The first 9 rows are patterns. Each new row is the sum of 2 different patterns, raised or lowered, with some noise. Before adding, each is slid sideways (what falls off one end comes back at the other) and multiplied by a number that may be negative. Names go in the order of the patterns.
Some rows, each with the names of its patterns after it:
-125 51 -35 -129 -178 -133 -59 -128 -70 -13 87 -81 185 130 -145 116 213
 -137 -107 99 -206 20 -165 78 -118 14 108 70 -95 161 53 -158 131 -123
 -218 193 -> Q622
-59 21 -12 97 91 -64 -49 -208 155 -208 5 87 -87 47 -177 -117 -4 209 136
 -189 180 -92 172 -55 -135 114 -60 151 -191 -136 -68 204 80 13 81 -211 -> Q514
101 -118 -71 106 121 39 -131 -60 -130 -171 -133 -88 66 156 67 10 83 -122
 -7 84 198 -203 101 -170 -128 1 61 179 -173 -43 33 81 80 -179 183 -184 -> Q788
-217 108 -148 84 -131 120 143 -125 -122 -143 68 -6 -164 -69 -55 46 -173
 -219 89 -106 -179 -194 145 17 -215 92 -81 36 105 -25 -120 -164 -20 -123
 38 -64 -> Q619
132 -61 -142 49 -133 -6 -40 -89 -56 -79 114 -191 153 -16 175 -15 -60
 -137 215 173 25 -96 29 18 -154 41 -104 -144 -161 139 -154 68 -49 -31
 104 135 -> Q31
170 -51 133 102 151 66 64 22 151 163 103 -76 218 -170 11 163 -184 -76
 138 -129 -192 -104 115 -202 58 39 -111 -11 162 -88 88 -18 -174 80 -176
 -126 -> Q183
-23 -106 -67 -104 -49 -6 -199 14 14 173 157 162 72 93 157 -207 46 134
 -62 197 -197 88 83 192 38 -36 -68 73 -22 -69 -57 -47 57 -207 58 117 -> Q794
76 41 110 81 -128 54 96 155 -49 -60 -127 157 -71 153 208 98 -173 36 19
 31 -95 88 200 -215 129 45 -168 -131 213 -89 162 -222 120 -136 186 1 -> Q153
-80 -50 -75 -26 207 197 163 118 -35 16 82 90 37 215 83 194 -1 -179 -178
 129 44 7 -189 -176 23 5 -176 31 108 154 29 87 -61 -6 44 78 -> Q89

New rows, each followed by the names of its patterns:
-55 177 -234 69 -65 -48 36 40 174 -128 212 23 161 -66 -3 -228 112 237
 -46 -216 103 81 -196 164 -98 -24 -187 189 -151 -6 -93 30 -2 80 206 -132 -> Q622 Q31
-91 144 -147 106 1 153 89 184 176 -11 114 64 63 -51 -23 -120 211 -27 91
 79 205 -169 144 100 45 -87 1 272 -121 108 7 -156 11 91 41 94 -> Q788 Q153
37 -93 52 206 53 31 -35 80 66 43 64 71 179 -27 -32 15 40 0 30 100 103
 -54 124 121 146 -35 -98 13 -108 -3 28 -39 -13 25 76 -75 -> Q619 Q89
105 528 364 77 508 428 468 145 586 342 225 368 256 202 413 150 305 459
 258 400 332 204 313 101 119 246 260 152 353 134 190 278 371 43 403 305 -> Q619 Q183
-342 -343 -466 -324 -365 -261 -286 -257 -169 -344 -325 -172 -458 -429
 -330 -466 -342 -430 -344 -456 -363 -225 -376 -293 -226 -364 -327 -215
 -456 -388 -121 -341 -347 -245 -420 -431 -> Q622 Q183
-26 60 266 -131 90 236 48 114 33 -49 135 205 198 -25 252 -122 63 286
 -190 69 42 19 -200 -167 183 -39 159 -14 -45 121 178 -6 39 125 55 4 -> Q619 Q183
-167 22 -49 -197 -4 193 -45 -272 28 -47 -223 10 -103 154 67 130 -19 -18
 -160 48 -46 121 -77 -11 -79 26 -139 132 116 -129 43 139 155 98 -76 202 -> Q622 Q788
220 413 302 294 463 394 373 434 326 451 284 504 349 408 430 421 418 274
 211 282 272 435 92 259 233 356 288 274 427 342 446 456 312 202 299 371 -> Q514 Q89
9 108 288 -4 82 -18 49 -1 -148 221 -201 96 47 -177 43 -17 258 97 140
 -181 -11 158 -156 259 -40 85 -104 -196 30 138 141 71 -111 262 36 -25 -> Q514 Q619
-40 -280 -246 44 -80 157 -182 167 -65 -138 -5 -60 154 65 -136 -164 -307
 75 -174 -110 -292 24 -45 -293 -100 -166 -37 60 -21 -340 -177 -15 -221
 134 -53 -206 -> Q514 Q183
-117 121 -197 4 -315 -361 -150 94 -203 -67 -36 101 -134 -203 90 -195 -88
 129 -1 -296 -28 -232 245 -71 138 -178 -99 -120 -61 -113 -125 173 -70
 -56 -215 -126 -> Q153 Q89
255 124 437 38 172 108 172 -5 309 65 68 333 172 241 437 2 191 194 110
 227 454 274 328 362 360 247 148 274 116 171 391 36 142 198 295 199 -> Q622 Q183
-361 -82 -6 -107 -72 -76 -163 -115 -24 -358 -51 -135 176 300 299 -14 58
 148 -65 181 116 -68 332 -215 8 -24 177 -31 9 -59 41 -79 -19 -11 6 73 -> Q794 Q89
-74 -326 -332 -308 -103 -216 -178 -275 -217 -270 -208 -195 -110 -178
 -177 45 -220 -192 -154 106 -149 -156 -113 -193 -219 -97 -203 -308 -21
 -247 -193 -121 -177 0 3 -349 -> Q183 Q153
-188 141 -87 -127 145 -86 78 -2 28 -150 -52 56 -115 -23 -297 -29 213
 -127 30 -158 216 55 -72 -55 -158 -47 26 251 -87 21 -90 44 -165 128 -80
 170 -> Q514 Q153
-90 14 46 40 151 -24 -37 1 138 134 105 103 -153 90 -60 -1 145 -30 -68 48
 -183 4 -170 71 -42 -11 60 -153 -69 72 88 135 -113 28 -10 22 -> Q514 Q183
-324 -216 -306 -264 -166 -154 -210 -78 -156 -231 -180 -350 -61 -340 -316
 -224 -290 -303 -102 -186 -250 -69 -183 -106 -274 -42 -246 -319 -234
 -105 -259 -187 -104 -267 -42 -93 -> Q622 Q794
23 -22 -76 -17 -160 -166 -6 -30 102 98 5 -33 -107 134 -258 -6 80 -114 93
 -235 -59 8 191 56 -157 28 -61 52 -97 -138 10 -42 -60 -115 -53 -89 -> Q514 Q794
494 281 110 376 283 279 -48 521 76 75 299 415 -125 241 215 291 218 524
 -134 324 98 201 228 298 455 209 242 132 271 192 405 -98 160 202 -82 -67 -> Q622 Q153
-98 -210 -99 -187 -99 -192 -146 215 -23 -283 -106 2 98 117 -63 -92 197
 -135 -181 -355 -252 -300 -117 -177 -262 42 -80 -179 10 -247 -62 -313
 -280 -348 -101 -77 -> Q794 Q89
-171 -421 -4 -387 -471 -355 -13 -301 -73 -236 -246 44 -136 -130 -452
 -507 -351 -417 -327 -430 -103 -332 -431 -68 -594 90 -335 -160 -430 -324
 -313 12 -155 -192 -247 -160 -> Q31 Q794
-213 310 -56 213 224 -10 -90 -57 185 62 236 190 45 237 -67 24 -49 167
 126 110 12 -68 -27 264 -112 185 164 127 -74 -202 298 53 -59 -94 134 250 -> Q788 Q619
-166 -70 -205 -215 -150 -201 -212 -82 43 4 -256 -134 -138 76 89 -28 -109
 200 -7 -234 -143 34 -221 -59 0 -218 -127 -80 29 -53 -30 -184 -208 -261
 -86 0 -> Q622 Q89
-202 2 39 -87 -38 -173 -46 -113 14 -179 -57 -80 99 164 140 85 129 166
 -178 -15 17 -116 145 -243 99 47 102 -85 16 -132 106 4 -96 -111 -159 92 -> Q788 Q794
-164 -242 -308 -117 -407 -218 -194 -97 -363 -106 -324 -364 -307 -163
 -156 -387 -294 -252 -195 -210 -343 -177 -324 -161 -261 -303 -187 -198
 -127 -259 -279 -385 -375 -340 -377 -173 -> Q788 Q31
260 303 26 19 110 333 316 118 64 418 51 -75 -38 147 63 230 152 58 154
 170 148 73 38 -199 -133 -118 -102 265 70 -52 58 -56 19 -21 -141 2 -> Q794 Q89
93 -60 148 -156 -93 107 -196 -108 144 -62 -222 139 -237 204 29 -72 -77
 -69 -63 36 10 -3 93 19 -54 -133 -62 62 -74 -233 117 -213 -328 -3 156
 -132 -> Q622 Q153
180 140 161 86 16 179 110 224 111 149 86 124 255 309 291 234 59 216 97
 177 210 170 126 301 55 -89 -60 251 56 137 2 -53 118 189 -42 171 -> Q183 Q89
-146 91 -93 -110 -132 -119 -40 88 168 -22 -236 109 -154 240 12 22 100 59
 11 -227 12 76 -34 -115 -68 -60 -143 241 95 49 30 -277 -258 -104 -67 195 -> Q514 Q89
-376 -465 -225 -183 -253 -376 -399 -381 -356 -50 -563 -42 -464 -205 -265
 -185 -41 -224 -363 -328 -435 -380 -443 -465 -381 -281 -21 -393 -101
 -210 -203 -286 -256 -230 -223 -11 -> Q788 Q31
-270 -171 118 8 -56 134 -89 -13 -92 117 -230 -87 66 -143 67 -178 -223 65
 89 170 -228 232 20 68 -108 -197 144 -55 29 -196 -139 -20 65 -68 70 14 -> Q514 Q619
132 -57 82 -15 -26 -10 -67 5 -22 -26 196 -62 195 -7 -16 132 22 137 -157
 92 -129 124 -72 32 86 23 -170 -109 -7 128 31 -29 101 -115 161 18 -> Q514 Q31
469 545 284 460 510 612 225 395 522 139 312 352 241 342 334 391 353 434
 198 398 582 294 467 286 412 206 204 480 400 441 219 309 578 484 453 340 -> Q619 Q89
-324 -103 -191 102 154 -53 137 -178 3 32 -5 84 155 5 -16 -280 261 -332
 -6 160 -216 -17 -112 -215 -144 122 171 -337 188 -92 76 -82 -62 34 -34
 107 -> Q514 Q183
53 -95 215 79 10 -27 -36 91 -51 108 -88 -45 216 -24 32 7 20 179 -97 20
 -91 104 25 79 79 64 139 -47 -123 -98 40 4 170 -57 5 -179 -> Q788 Q153
-42 75 -194 -186 -90 -120 -170 -446 -174 -175 -22 -331 -285 -134 -220
 -112 -175 -280 -413 -323 -264 -333 -93 -270 -263 -156 -356 -331 -379
 -319 -322 -160 51 -261 -167 -279 -> Q619 Q89
259 96 140 44 222 15 -130 -116 81 121 -138 -22 34 42 -44 -117 -25 81 130
 -113 106 20 187 209 242 65 99 138 -141 204 278 91 280 -155 127 167 -> Q794 Q89
-118 -311 3 -247 97 -108 -137 -8 59 -159 -176 -206 -109 7 30 -182 8 103
 193 152 30 -108 138 30 46 -292 41 -211 -56 -3 8 54 -69 -2 80 76 -> Q788 Q89
125 -18 66 -16 -45 116 177 -1 -271 231 -52 150 -165 -225 108 -47 14 -146
 -42 34 188 128 -33 69 -152 2 -37 -42 36 59 74 81 -81 210 -198 14 -> Q514 Q89
-107 -655 -266 -220 -482 -290 -317 -489 -254 -176 -360 -398 -332 -500
 -40 -403 -316 -147 -236 -154 -424 -406 -249 -27 -180 -381 -68 -626 -356
 -174 -487 -311 -131 -477 -526 -568 -> Q514 Q183
-12 98 219 -155 81 -56 -15 71 -95 95 64 43 -200 -174 174 -149 -19 -179
 117 100 -167 96 -126 153 158 49 -180 -117 -4 -92 164 18 -110 77 -114 2 -> Q514 Q619
-36 144 106 44 -90 -134 98 88 -63 28 21 71 7 -153 95 -152 -202 -209 106
 -3 -225 216 -53 -19 152 -96 52 -142 -31 -165 40 3 -96 75 -81 134 -> Q619 Q794
32 13 64 126 52 -35 85 109 38 -63 172 219 -49 -50 98 -78 46 23 -164 66
 117 245 170 225 70 144 273 -161 144 97 55 121 -173 166 163 259 -> Q619 Q794
-281 -141 -330 -151 -354 -92 -230 -325 -203 -260 -389 -78 -135 -581 -327
 -563 -14 -263 -200 -332 -278 -318 -235 -333 -279 -264 -159 -519 -408
 -404 -206 -114 -299 -411 -590 -506 -> Q31 Q153
-149 -328 -227 -365 3 -363 -81 -257 -310 -231 -273 -285 -225 -56 -210
 -275 -283 -156 -174 -163 -296 -252 -386 -310 -353 -194 -196 -195 -285
 -68 -292 -303 -104 -265 -268 -154 -> Q622 Q153
-200 -46 -94 53 -93 -142 -122 135 -106 214 31 -256 26 -40 -167 143 156
 41 -133 156 -175 -72 -28 42 31 219 -145 4 144 94 283 100 -120 193 -98
 -145 -> Q183 Q89
3 70 220 21 19 116 24 -56 5 -122 105 316 326 -5 116 74 294 349 35 161
 218 132 -53 -98 132 75 220 74 60 103 191 168 137 204 9 -117 -> Q619 Q89
84 88 -99 -55 -168 -36 47 -96 37 118 -78 -60 -262 185 -115 -100 81 -38
 100 -282 -150 59 81 108 -238 60 -118 167 -12 -161 126 -134 110 -99 -226
 -34 -> Q514 Q619
85 114 -93 119 52 -41 95 30 233 -120 226 200 -89 -72 100 72 161 -140 101
 -26 201 -27 -22 161 60 1 -114 203 145 18 110 -11 39 232 19 82 -> Q619 Q153
-193 -73 -5 -269 46 -138 -229 -100 89 -233 66 -10 -28 -12 136 29 -120
 -114 -2 -227 -19 -124 -117 -23 -144 121 -147 7 -42 35 -102 -164 -187 97
 82 -93 -> Q31 Q183
66 125 -96 -51 72 -48 41 -72 -191 17 -134 -246 158 10 69 -4 67 -29 8 2
 -16 123 70 13 255 -62 26 168 -80 -205 125 -52 -215 11 -42 -134 -> Q183 Q794
-38 200 -103 -111 -25 -13 -5 220 -192 77 95 91 217 110 15 162 90 41 -21
 251 8 -92 312 -166 -126 216 -148 -42 -5 120 -341 -40 186 -234 65 34 -> Q514 Q183
-174 -121 -123 -58 -136 -67 144 -112 -148 -261 95 -63 106 -144 8 -155
 -321 -180 145 29 4 -141 145 -149 -147 176 -214 -22 110 166 -321 -3 -218
 290 -112 114 -> Q514 Q153
-90 -242 -127 -16 -171 43 -252 218 127 -121 -144 23 -184 -211 177 -175
 -72 -180 -96 -226 -3 53 155 -264 219 -37 -262 96 -189 -87 172 -158 -199
 -206 -7 -346 -> Q622 Q514
170 167 159 19 242 85 77 105 103 196 -124 268 107 97 -80 62 58 147 -36
 -157 101 169 218 206 329 129 236 313 43 59 300 20 289 -33 103 91 -> Q31 Q794
-224 -7 -218 -92 37 -165 -117 -62 61 -331 -41 -176 -75 18 -218 -350 -25
 -76 45 -63 159 150 -92 -222 -321 -73 -78 -277 -23 -120 -110 -385 -75
 -90 3 -104 -> Q788 Q619
-191 104 -154 155 -31 70 -212 -135 -193 -174 -180 -172 -24 28 -157 -253
 39 -110 183 -229 -25 -284 -249 -110 147 -119 -43 -29 75 -95 -247 264
 -192 -149 123 132 -> Q794 Q153
-364 -10 -26 -421 -52 -111 -15 -56 68 -105 -79 108 -209 -41 -321 -2 -424
 -407 48 -170 -226 -118 -89 -123 51 -148 -89 -87 107 -263 -179 -83 77
 -419 -247 137 -> Q622 Q619
-50 66 17 -13 -160 -148 -70 -114 -80 -173 -63 -147 -65 -29 -117 122 -112
 18 -123 -54 -144 25 40 -53 -84 -105 -136 -107 -70 -195 -222 -89 52 -241
 38 -119 -> Q619 Q31
-512 -172 -532 -439 -264 -311 -269 -438 -206 -364 -122 -295 -192 -198
 -209 -502 -49 -26 -155 -512 -313 -146 -525 -224 -442 -527 -451 -108
 -332 -239 -266 -379 -190 -50 -288 -273 -> Q619 Q31
163 -85 -31 -21 47 -179 -150 169 -106 50 114 -202 154 -145 93 24 165 107
 -31 11 5 43 -69 93 -86 -67 123 -144 -258 43 49 -144 192 -35 53 -176 -> Q622 Q788
-192 -55 277 -52 62 -101 -45 -168 255 -169 -16 88 -34 -100 -230 89 -83
 152 -68 -185 -170 217 -175 170 139 -71 -153 -130 -120 108 -167 136 225
 -144 132 55 -> Q183 Q153
277 -54 256 299 209 231 113 -68 381 133 85 256 150 289 157 325 152 121
 75 394 211 301 75 328 97 265 396 -33 25 319 -32 8 57 212 -36 166 -> Q31 Q183
-294 -298 -185 9 81 -61 113 -116 130 -208 -164 88 70 -134 -113 -307 -228
 78 41 99 -169 -246 -86 17 -14 -156 159 -265 -8 -310 -22 -115 39 40 -237
 -79 -> Q514 Q788
252 254 154 11 -92 -8 -122 65 -127 173 106 -100 -125 147 28 255 192 -63
 -55 -134 147 180 38 -56 -39 147 -189 233 -30 243 20 34 -79 -52 196 61 -> Q514 Q788
-361 -267 -53 -337 -188 36 84 -444 -100 -278 93 -202 -128 -209 -266 -147
 -253 -288 -159 40 -174 -304 -324 -181 -196 -110 -349 -49 -184 -293 -238
 54 -255 -170 -129 59 -> Q788 Q153
-37 -207 55 93 116 -39 -100 79 13 -142 -113 79 -132 -150 130 -191 -253
 93 86 -187 114 -105 83 -4 170 36 -84 -132 48 -148 -36 113 -44 107 252
 -229 -> Q622 Q89
356 222 231 221 202 64 83 222 -8 136 138 -139 185 307 224 41 143 -4 130
 277 -134 237 70 368 158 151 271 288 357 -114 161 351 118 331 -92 315 -> Q619 Q794
51 20 135 233 278 163 1 229 -20 -60 -165 -129 -10 141 48 -48 350 -45 -51
 202 53 134 88 -109 -189 58 166 283 -112 81 176 203 191 -85 416 -104 -> Q788 Q794
80 106 -37 171 -192 106 71 -8 85 -132 -68 10 314 81 -4 217 92 211 -13
 -123 290 113 215 -161 -38 21 152 166 12 55 -213 104 -6 100 137 130 -> Q514 Q31
-287 -24 25 -65 -225 -196 106 -240 69 -113 -208 -85 187 -82 47 -17 -285
 -11 -173 -156 145 -48 36 15 -26 86 -89 -21 121 51 61 -192 73 -183 70
 151 -> Q514 Q183
36 -117 41 -194 271 -244 7 36 171 19 -129 184 -151 -81 -41 -69 216 -71
 75 -120 -94 181 -263 -87 44 24 76 -60 13 89 238 66 -294 103 -80 88 -> Q514 Q788
-85 -79 -247 -236 -50 -69 -99 -124 71 1 -104 -1 -144 -17 -13 -33 -220
 -176 -49 -184 79 -34 31 39 -159 -52 -101 41 -7 76 -125 -2 -83 -229 -107
 19 -> Q514 Q89
-235 11 1 -160 108 152 -259 79 -155 77 -12 127 -37 -3 9 -20 -84 -136 56
 -193 -169 -12 -104 -161 101 -42 -81 26 -140 19 -28 20 -62 -130 -54 -17 -> Q622 Q153
151 35 -190 5 -124 9 123 -30 156 70 -265 129 -175 -24 -94 -80 -96 -115
 -81 -131 -122 30 -247 226 -99 -78 123 107 -106 54 114 75 -57 205 -2 24 -> Q788 Q183
49 19 -57 23 130 151 131 60 101 101 320 -42 145 -87 281 31 -52 116 164
 188 -77 83 142 36 29 84 122 276 -53 131 261 291 6 4 171 -3 -> Q619 Q31
-49 -18 256 162 -1 92 183 242 -121 30 113 36 -45 -36 -238 22 143 241
 -147 -18 -69 124 177 -136 238 -129 183 -36 -39 3 208 74 -53 17 64 -40 -> Q619 Q31
236 355 141 84 -126 395 325 -42 110 177 434 -228 224 201 99 215 -51 -136
 67 311 281 214 347 155 223 238 -166 164 -17 130 63 -48 122 10 395 -80 -> Q788 Q619
